Every row belongs to one group in each of 4 separate groupings. Each group adds its own fixed numbers to the row, and there is some noise. The rows also spread widely along 10 directions, which tell nothing about the answers.
Some rows, each with its group in each grouping after it:
[  0   6  16   2 -12   7   2  16  -1  15  14  -8  -7  -2  20 -21  -4 -17
  -2 -20   3  -2  -7  10   4  -1 -13   7 -12  18] => fem (1) P Bap
[ 28  13   1   2  18   9  29  11  28   4  33  24 -22   4  27 -18   2 -25
  27 -11 -10  14   1  16  13 -15   4  12 -18  23] => fem (5) Y Lof
[ 38 -10 -25  -9   3  -4   6 -15   4  26  -1  14  -4  15  27   5  -4   6
  33  17  -3  15 -25  16   0  35  -4 -28  -4   8] => vugo (2) A Lof
[-10   5 -27  -3   1  12  12  35  10  10  15  18  -8   1  12 -15  -5 -39
  23  -9  41  33 -17  -5  22   2   1  12  -8 -27] => mep (3) T lup
[  3  -7 -12 -15  -7  -8  35 -15   5   7  15 -11  19   3 -35  23 -13  -5
  13  14  48  26  13 -21  24   2   6 -17  11   5] => mep (5) A lup
[ 17  -8 -19 -20 -10  -2  -7   0 -15  28  -9 -17  -3  29  30  -2  -8  -2
   6  14   1   2 -36  -5  -2  11 -27  -4   8  17] => vugo (4) K nili
[  9 -15  -9  15   0  -4  -5   1  -1  21 -10  -5  15  -8   7 -15   1  18
  15  -4   4   4   0  16   0  16  -4 -17   4  18] => mep (3) T nili
[  0  -7 -27 -15  -9  -4 -18  15 -22  34   1  12  -6   3  44  11  10  18
  20  20  -8  16 -44   8  -8  30   0 -21  11 -26] => fem (4) K Bap
[ 21 -24 -25  15   9  -7  18  19  -8  24   6  -6  12 -22  12   1  -1   5
  29  -9  31  25   0   8   8   3 -11 -11   6  27] => fem (0) P nili
[ 38   1  -4 -12   8  -9  25 -27 -10  36   5  -9 -19  10  25  18  -6  -8
   8  21  -9  12 -16  -4  11  12 -23  -9  -2  20] => vugo (0) Y nili
[-16  -6 -57 -19 -11 -22  10   1   7 -13 -21 -27  19  31 -23   5  10  21
  34  26  27  18 -14 -10 -14   8  -9  -1  39 -10] => mep (2) Y lup
[ -7   9   7   0   4 -18  15  15 -13   6  16 -24 -12 -18  16  -1  21  22
 -11   1 -26  -1   5   2  -2  -2  -3  15  10  19] => fem (1) K Bap
[-24  -6 -22  -3 -14 -26  35   6  -4 -13  -8 -27  -4   0 -24 -21  32  10
  -9   4   4   4  19  -7   5  10  -6   3  25   3] => vugo (4) P nili
[ -1  18  27  -4  -6  -6 -14   5   6  25   1   2 -12   7  46   0   3  17
   0  22 -36 -23 -25  23 -10   9  -4 -13  10  -2] => fem (5) T nili
[ -1  -4  29  11  -8   2  18  -3  26  11  13  19  17 -22 -13 -38 -11 -19
   9 -24  28  -7  35  16  23  10  15 -30 -24  27] => mep (0) P nili
[ -5  -3  -9 -15  -8  -9  32  -1  -3   7   5  -9   0   3 -22 -16   9 -15
  -7 -14  13  11  11  -9  23  19  -4  -4   0   7] => vugo (0) K Bap
[  4  -2 -53  -4   5  -6   0  44  27 -25   4   4   8  14  22 -31   8   8
  44   0  11  15 -21  13 -10  -2  -4  15  10  11] => vugo (2) P Lof
[ 23  -9 -27  -4   9   7  19  22 -19   8  18 -22  -6   1  13  -1  -9 -14
   8 -18  21  25 -11 -13   9  -9 -29  22  -1  36] => vugo (1) K lup
[  8  -7 -16 -13  -1  -7 -21  13 -16  15  14  -7  14 -15  32  15  -6  48
   4  14 -30  11 -25   2 -19   6  -9  -9   9   7] => vugo (0) Y Bap
[ 10  -8 -20  -5   4 -14   8  13 -41  24   3 -28 -11  -9  33  23  -2  22
  -1  22   5  14 -14  -4   0  15 -23   0  21   7] => vugo (1) K lup
[ 27   6  11  22  12   0  -6  12   7  18 -12   4  10   8  50 -27 -33 -20
  31   4  26 -21 -10  26  -2  10 -21 -13 -12  37] => vugo (0) A lup
[ 35  -9 -25  -9  11 -12   3   2  -3  23  16   3  -3  -8  34  16   3  20
  24  20 -14  19 -25   6  -2  19  -7 -17  -6  12] => vugo (0) P Bap
[ 16  11  21  13  -6 -20  30 -37  28   5 -22  -5  -9  22  -4 -39  21  -8
  10  15 -18 -36  25  28   7  33  -2 -28  -1  33] => vugo (3) P nili
[-11  26  61  -5 -21  -7  12 -19   0  49  -9  10  -9  -7  26   3 -23 -29
 -15  26  14 -30  10  16  21  28   2 -39   1 -18] => fem (0) Y nili
[  0 -10  -9  -1 -17   6  16   5   0  17   3   7   3   1   0 -10  -5 -11
  18  -9  27  14   0  14   8  18  -1 -18   1   1] => fem (2) P lup
[ -8 -16  20 -13 -30  21  -1  -9 -20  21   7 -13   5  13 -15 -31 -18 -15
 -31 -45   9  10   6  -7   3   1 -24   4 -14  19] => mep (4) Y Lof
[  2   4   0   6   8 -14 -13  25  11 -10   3   5  -8  -2  45 -34  21  37
  10  -1 -45 -17  -8  28 -22   7  -5   1   2  24] => vugo (0) P Lof
[  2  16   4  -5   1 -13 -16   7  36  -1   9  13   0  11  33 -16  14  22
  26  25 -30 -11 -23  14  -6   1   8  -9   0  13] => mep (3) P nili
[ 39  15  10 -11  14 -15  27 -30  26   3  21   0 -13   9  25   6   8  12
  12  36 -43  -9   4  11  -2  -1  11  -6  -4  38] => vugo (4) Y Lof
[ -2 -24 -26   9 -11  -7   6   5   7  -2 -19  -5  20  14 -23 -32  19  12
  26 -25   9   9  -3  12  -6  16 -10 -15  12  22] => fem (0) A nili
[-19 -10   1   3 -18   1   7   6  -7   9  -1 -20   2   3 -16 -38   5  -9
 -15 -35  13   8   9  -4   9   7 -18  11  -6  12] => mep (3) P Bap
[-39  10  11  24  -7 -19  -1  35 -24   4 -28 -13 -31   2  37 -54  30   0
  -7 -20 -15 -24   1  29 -18  17 -32  16  16  -7] => fem (0) P lup
[ -4   9   6  -2 -10 -14  10   4   7   9  -9 -10   0   3  18 -19  -2   1
   4  14   3 -14  -1  12   2  15  -8  -9  10  11] => vugo (2) P nili

New rows, each followed by its group in each grouping:
[-22  21  -6   0  -6 -12 -18  23  26 -14 -21  -9  17  26  21 -35  -4   5
  26  18  12 -23 -10  15 -16   1  -8   0  16  -7] => mep (5) Y Bap
[ 11 -14   0   7   4   5  -4   1 -18  30   2  -1  -5  -8  25 -20  -5   5
   1 -26  -5  11  -8   8  -3   6 -28   0 -11  24] => mep (0) Y nili
[ -4  -8  20  12 -13   9   0  -8   3  26 -12  16  12  -7   1 -41 -12 -11
   7 -22  21 -10  16  23   9  28  -4 -36 -13   9] => mep (0) Y nili
[ 42   2  -6  -8   8   6  -5  -9  14  15   7  11   4  19  33  -2 -19  -1
  30  14 -11  -2 -24  16  -7   6 -12 -15 -15  33] => vugo (0) Y lup
[ 20  11   6  -2  13   3 -10  15  13   9  17  14 -18   9  51 -25   3  -3
   9 -10 -37  -3 -33  11  -3  -4 -18  12 -18  31] => vugo (0) A nili
[-11  37  21  -7   3 -23   9   9  10  17   0  -6 -23   4  49  11   4   4
   5  45 -25 -20 -18  18  -8   3   4   7  20  -8] => fem (2) T lup
[-19 -26 -36 -33 -31   1  34 -14 -11  17  22  19   2  -5 -56  21  21  -4
   2  -1  31  58   6 -22  34  38  20 -32   4 -47] => mep (3) P lup
[-14  -6  -8 -19 -16 -17  -7   5  -7   6  -3 -18  21   0  -5   9  10  47
 -10  21 -16   0  -9  -6  -3  16   2 -19  31   5] => vugo (3) K nili
[-11  -2 -17 -15 -16  -3  -6   5  12  -1   5  33   0   1  14 -19  20  22
  15  16 -26   0  -4  23  -5  36  22 -32   4 -29] => vugo (4) Y Lof
[ -8  -8  24   2 -27   2  12  -7 -36  49  -4  -4 -13 -10  16 -10  -5 -22
 -21 -13  16   4   5  10  13  34 -14 -21  -7 -16] => fem (4) P Bap
[ 22 -14 -26 -20  -4  -3  12 -11  -9  30  20 -12   3   4   7  21  -4   1
  14  12  15  33 -21 -17   8   7 -10  -5  -7   7] => mep (4) P Bap
[  3  10  14 -10  -8  -2 -10  -2   4  13  12   7 -23   9  35 -27  19  17
 -10  -6 -57 -13 -19  18 -11  15 -12   0  -8  17] => vugo (2) P nili
[ 31   9  -9   8  20  -6   6  -9  13  31  -1  12 -26  12  46 -11  11 -15
  30  17 -19   2 -26  18   4  18 -10  -1 -12  11] => mep (3) T nili
[ 24  -5  25   5  -9   0  11 -25 -24  58 -13 -17 -16   4  26   8 -10 -16
  -6   6   2  -9 -10  15   6  26 -24 -22  -2  15] => fem (1) T nili
[ 33 -14   4  -9  -6   1  43 -29 -17  44  17   2 -19  -8  -6   6  -3 -25
  -8 -12  12  27   8  -6  32  23 -14 -19 -21  22] => vugo (0) P nili
[  8 -11 -23  -8 -12  -7  -2   5 -23  32  -7 -24  23  -5  16  26 -25  18
  15  17  28  19 -18   0 -10  10 -16 -14  25   0] => fem (2) Y Bap
[ -8  14  17   5  -7 -14  13  -8  27   4  -9   3  18  -8  -4 -22  -3   0
   8  18   5 -27  24  27   9  30  19 -34  -1   1] => vugo (0) T Bap
[ 25  24   7  -8  17 -11  -2  22   0  38  -3 -30 -17  25  71  22 -30 -29
  15  31  10  -5 -57  -7  -1 -29 -41  31  12  27] => fem (0) T nili
[ 24  17   7  -2  15 -12  11  12   9  16  13 -20 -23  18  47  -5  -2 -17
  11   2 -17  -2 -28   1  -4 -22 -29  33  -7  43] => fem (0) P Bap
[-15   7  -2 -42 -25  -8 -24  11  17  -6   2  -3  29  28   0  11 -15  27
   0  22 -11   1 -36 -11  -9   5   5 -15  19  -4] => vugo (0) A Lof
[-20  -1  -6  25  -8  -7  -7   8   6   2 -34   6  -4   9  12 -70  19   3
  22 -23  -2 -24  11  39 -14  30 -16 -10   4   4] => mep (2) Y nili
[ 15 -24 -30   2   5 -14  15   4 -28  15   7 -19 -15 -10  12  -6  28  29
  -2 -15 -26  23 -10  -2  -4  10 -30   8   7  26] => vugo (0) P nili
[  5 -15 -24   5   2  -1  -8  29  -8   5   1   9  19 -18  24 -17  -9  26
  19  -6   7  12   0  21  -8  16  -2 -19   7   5] => vugo (0) Y Lof
[  9   2  40 -29 -33   6  27 -51   4  34  11  -3 -16  36 -31   1   2 -32
 -26 -15 -13   2  -5  -9  22  15 -11 -16 -13  16] => fem (5) A nili
[  3  -6   9  -6 -19   7   9 -12  -8  21  -2 -14  -4  22  -3 -22 -12 -18
  -4 -23  19   4  -1   3   3   9 -24   1 -12  23] => mep (2) P lup
[  0  15  22 -10 -10  -8  -8  11   9  16  12   6   6  -9  40  -2 -19  20
   0  25 -11 -16  -6  21  -5  12   9 -22   3   5] => vugo (2) P Lof
[  6 -23 -21 -13 -11  16  44  11  -8  18  52  16   1 -43 -28   3  -3 -17
  -7 -37  34  56  24 -14  43   6  13 -13 -20   0] => vugo (2) P nili
[-25   1   6  13 -14 -17   1   4 -26  14 -22  -9  -3 -11  15 -15   9  25
 -14  15 -10 -14  18  20  -6  36  -9 -20  27 -20] => vugo (3) Y lup
[-10  -1  32  13 -13  -6   1   4 -23  23  -6 -16  19 -21  14  -1 -22  25
  -8   8  13 -17  26  24  -9  10  -5 -28  21   8] => fem (5) Y lup
[-25   5  12  10 -17 -11  15   0 -13   5 -22 -19   4  -5  -2 -28  -6   7
 -10   2  13 -20  29  22  -5  25 -11 -15  21   0] => vugo (2) Y lup
[ -3  14   2   6   5 -22  16  13  11  -1 -12 -18   9   0  16  -6  -8   1
  13  29  13 -18   9  14   0   5  -1  -4  18  12] => vugo (0) T lup
[  3   7  27   2 -12  -8  17 -19   8  16 -18 -26  11  12 -11 -25 -16 -21
 -13   0  11 -28  19  10   7  19 -11 -14  -3  26] => vugo (0) T Bap
[-29 -11 -23 -37 -29  -5 -16  -1  23  -8  -2  19  17  31 -34 -21  30  24
  12  -7 -18   7 -24  -6  -1  23  14 -26   6 -14] => mep (0) K nili
[-11  -4   0   2 -14 -10  18   0 -27  24 -15 -11 -20   7   8  -7  14  -9
   4   5  13  -3   1  12   5  36 -16 -13  17 -13] => fem (1) K lup
[-45  17  13 -13 -16  -9  -9  40  -1 -14   5  -3   3 -10  16 -27   3  19
 -25  -3 -18 -13   3   6  -6  -2  -1   7  20 -15] => vugo (0) Y Lof
[-39  16  21 -22 -24  -6 -11  20   7   2   2 -12   9  11   4 -12  -8   6
 -22   5   6  -4 -11  -8   4  -2   0   4  16 -13] => mep (3) P Lof
[ -8 -22 -25 -48 -50  14   0  -2  -6  24  -1  -6  63  20 -51  39 -51  -6
   4  22  80  34 -16 -30  27  26  10 -53  20 -25] => vugo (3) K lup
[  4 -12  -3  -3   4 -12  13   3 -36  32  14  13 -18 -34  31  11   9  25
 -12   1 -16  22  -1   7  10  32  -1 -21   5 -15] => vugo (0) A Lof
[ 25   4 -35 -34  -8 -10   9 -28  20   1   4  -4   0  44  -1  18   8  16
  29  36 -24  11 -32  -1 -12  15  -5  -9  11   8] => vugo (2) Y lup
[  5  14  22  -5  12  -8   8  13  19  -1  28  -8   3 -10  19 -11  -3  17
   2   3 -14 -11   6   0   8 -22   3   6   1  39] => mep (5) K nili
[  0   4  18 -13 -21   2  15 -15 -23  43 -14  -3 -19  20  11   6 -13 -32
  -6   5  17   4 -15   3   9  25 -25 -16   2 -14] => fem (0) Y lup
[  3  -8 -13 -25 -14  -9  10  -3   4 -13   0 -35   9  36 -26 -14  15  22
 -16 -11 -24   4  -7 -14  -5  -5 -16  14  19  41] => vugo (3) K Lof
[-38  -1   8 -17 -30 -16   3  -4 -12  11 -23 -12   3  16  -9 -20  12  10
 -16   9   9 -14   7   5   4  33   0 -19  21 -21] => mep (4) K Lof
[  7   3  -4  12   9 -20  27  -9 -10  22 -13 -19  -6  -7   8 -11  -2  -7
  11   7  22   2  17   5  10  15 -17  -4   5  10] => mep (0) Y Bap
[  1   7   8 -10 -12  -9  26 -38   1  33  -4   6 -25  13  -2  -8  21 -19
  -3  13 -14  -3   2   9  14  42   6 -23 -12 -19] => mep (4) T Bap
[-12  10 -11 -14  -9 -12  10  11   6   3  -5  17 -15  10  19 -21  21  11
   8  13 -18  -5  -7  19   4  32  10 -15  11 -17] => vugo (2) K Lof
[-16   3 -12 -10   0  -6 -14  21   7   4  -1  29 -18   9  32 -34  29  17
  16  -7 -27   1 -22  20  -3  27   5  -9  -4 -16] => mep (0) K Lof
[-16  -6   6   5 -20   3  21   9 -18  20 -10  -9 -26  14   5 -39  13 -22
 -14 -40   6   3   4  14   5  18 -25  11   0   3] => fem (2) P Lof
[  7 -15 -14 -14 -14   9  -6  -2 -13  15  22   1  14 -17   2   1  -5  34
  -4 -10 -19  20  -5   5  -6  15  -1 -17  -1   7] => vugo (2) Y Bap
[-22  17  17 -37 -21  -7   8 -13  39  -7  22  17 -18  27 -21 -23  34  -5
 -10  -8 -43  -2 -13  -8  10   1  12   3 -14   2] => mep (0) P nili
[ 27   9   9 -33   4 -13   8 -24   8  16  17 -19 -23  37  20  11   7  10
  -3  11 -41   7 -34 -13  -6 -12 -22  20  -6  40] => mep (0) P Lof
[-43   1  41 -21 -51   5  -6  -5   6  16  -8  27   1  14 -19 -35   7  -8
 -24 -22  -7 -18   7  23   8  43  16 -41  -5 -31] => fem (0) P Lof
[-10   1  -7  -2   2 -12  12  25   6   2  16  -2   8 -23  10   0  10  24
   9   3  -3   8   3   5   6  -4  11  -3  18  14] => fem (2) K nili
[ 30  -8  27 -10 -21   4   0 -27 -23  62 -20  -8  12  18  28  16 -40  -4
   4  17  28 -11 -14  21   3  38 -13 -46   7  14] => fem (2) K Lof
[  7  17  11 -12  15 -21   9  10 -20  34  21  11 -32 -27  63  21  14  22
  -9  33 -39   4 -20   5  14  18  -1  -8   9 -10] => vugo (0) K nili
[ 37  15  -7 -26  10   5  10  -8  10  18  39   0 -22  13  37  10  -5  -3
   5   4 -42  19 -34  -7   1 -14 -14  21 -19  27] => vugo (2) Y Bap
[-20  15  34 -43 -31  -2  -5  -8   8  13  17   6   2  13  -7   1   0   7
 -33   7 -31 -11 -16 -12  13  10   6 -19   0   0] => vugo (0) K nili
[ -4  -5 -11   7   2 -22   1   9  12  -4 -17  -1   1   9  15 -33  21  23
  24   3  -7  -9   1  22 -13  21  -3 -10   7  11] => mep (0) P Lof
[ 30 -26 -27  -7 -12   8   5 -12 -12  29 -12 -11  24  14  -5   5 -25   3
  15   3  29  24  -9   0   2  23 -17 -27   6  14] => vugo (3) Y Lof
[  9  -6  13  19   6  -7 -10  -6   5  13 -22   7  -4  14  25 -51   7   9
  16 -22 -17 -21   1  33 -13  25 -14 -15 -10  30] => mep (0) A Lof
[ -5  21  11 -32  -9 -12 -18 -14  15   8  14   1 -20  23  25   5  20  25
  -1  30 -60  -6 -40  -4 -13   1  -4   4   2  -2] => mep (1) Y nili
[ 23  -6 -14   5  16  -3  23   4 -12  14  27   6 -13 -21  28   6  -2   7
  11  -2  -5  22  -1   7   9   5  -5   1  -6  22] => vugo (2) A lup
[-16   0  -2  -2  -7 -16 -11  21  -1  11 -12 -17  27  -8  22   2 -15  27
  10  31  22  -7  -4  10 -11   8   7 -15  25  -5] => mep (4) T Lof
[ 24 -19 -19   2   3   3  -3  -2  10   5   1  -2  20  16   4 -20  -4   9
  36  -7  13   0  -3  10 -10   6  -4 -14  -6  46] => mep (4) K lup
[ 28  15  43   6   1  11  13 -10  19  46  21  23  -7 -17  35   5 -24 -30
   7  11   0  -7  -2  22  24   9  15 -28 -22  15] => fem (3) T nili
[  9  11   5 -24  -3  -9  15 -28  37  -7   9   2   4  30 -17  -7   7   3
  18  14 -19  -5  -3  -1  -1  -1   6  -5  -7  27] => mep (0) Y lup
[-15  11  -7 -16   3 -26   1  16   8 -17   4  -4 -13   9  19 -13  29  37
  -2  13 -50  -3 -15   4 -13   3   0  11  19   5] => vugo (0) A Lof
[ -4  -2  24 -18 -26   8  -1  -5   3  11  11  -8  30  -3 -16   1 -29  14
 -24   1   4   1  11  -3   7   4   4 -21   6  12] => vugo (3) Y Lof
[ 15 -18 -40 -10   1  -3 -20  23 -19   5  -2 -36  -5  29  28  -3  19  37
  14 -12 -34  13 -56  -6 -29 -16 -43  31  20  44] => fem (1) K nili
[ 23 -13   1  -9  -9   5  12 -18  -9  30  -2   9  -5  14   4 -15  -7 -14
   1 -19   1  10  -6   8  10  31 -13 -23 -14  14] => vugo (0) A Lof
[-23 -17  27 -13 -49  11   2 -13 -13  26 -20 -26  33  17 -44 -22 -30 -13
 -29 -27  50  -3  19  -5  14  22 -12 -26   6   5] => mep (3) P Lof
[  6  -2 -14 -17  -2 -11   9  -6 -26  30  -6 -23 -23  22  27   9  -1  -1
  -3   4   2  20 -33 -11  -2  10 -33  17  13   2] => mep (2) A Lof
[  3 -11 -11  -4  -6  -3  12   6 -12   9   7  -5   5  -9   8  -9  -3  11
  -1  -2   4  13  10   5  -2  11  -4  -8   7   5] => vugo (4) Y Lof
[ 14  -4 -15 -10  -7   7 -15  19  -2  28   8 -11  28   3  24  32 -33  11
  23  23  24  17 -37  -2  -6  -5  -4 -12  14   6] => fem (3) T lup
[ 13 -11   2  12   1 -13   0  -4 -10  21  -1   0  -6 -10  32 -19  11  26
  10   4 -16  -5   8  25 -11  23  -2 -18  -3  19] => mep (4) P Lof
[-29   5   2  -9 -21 -13 -17  14   5 -11 -23 -23  12  22   5 -33   7  27
 -14   8 -22 -29  -4  13 -24  12  -5  -1  24   5] => vugo (4) T Lof
[ 14  -7 -39  26  27 -17   6  37 -23  26 -13  -2 -19 -13  63 -10  10  -4
  39   1  15  21 -29  17  -3  15 -28  11   8   0] => fem (0) A Bap
[ -3  19  18   4  -3  -1  -6  16 -12  39  -3   5 -23   1  57  -7  -6 -17
   2  12  -3 -11 -24  25   2  22 -11  -7  -1 -25] => fem (5) T Bap
[ -3  -4  -8 -14 -10  -2 -18  16  -7   5  15 -20   8  14  22   2  -5  23
   4   5  -7   9 -29  -9 -18 -15 -18  13   6  21] => mep (4) P lup
[-11  -8  -5  -8 -11  -3   7   8 -13  23  13   4 -13 -11  15  -8  13   0
  -3  -1   3  16  -8  -2  10  14  -5  -8  -2 -11] => mep (4) P nili
[-23 -20 -17  -2 -32  -3  -6  14 -16  16 -11  -7  23  -6  -7 -13   3  15
   6  -4  26   7  -2  10  -5  27   0 -29  14 -18] => fem (4) P Bap
[  7   1 -15 -23  -6   2   7  -4  -3  16  25   9 -11  -6  13  10  10  19
  -3   7 -31  21 -17  -4   3   7   0  -8   1  -3] => vugo (2) Y nili
[ 25 -12   0 -17 -13   4   0   1 -11  20  12 -38   5  19  11  15 -20   5
  -4  -8   2  13 -26 -10 -10 -17 -30  13   4  44] => fem (1) P Lof
[ -8  -7  20  15  -2  -5  32 -23  -3   4  12  -2  -5 -19 -28 -28  19  12
 -13 -23 -15   2  49  13   8  13   7  -7  -5  23] => mep (3) Y lup
[ 12 -19 -12  -5  -8   7 -28  15  -1  11   1  14  25   2  23 -16 -10  32
  16 -13 -10   6 -23  18 -14  20  -3 -27  -3  15] => vugo (0) A Lof
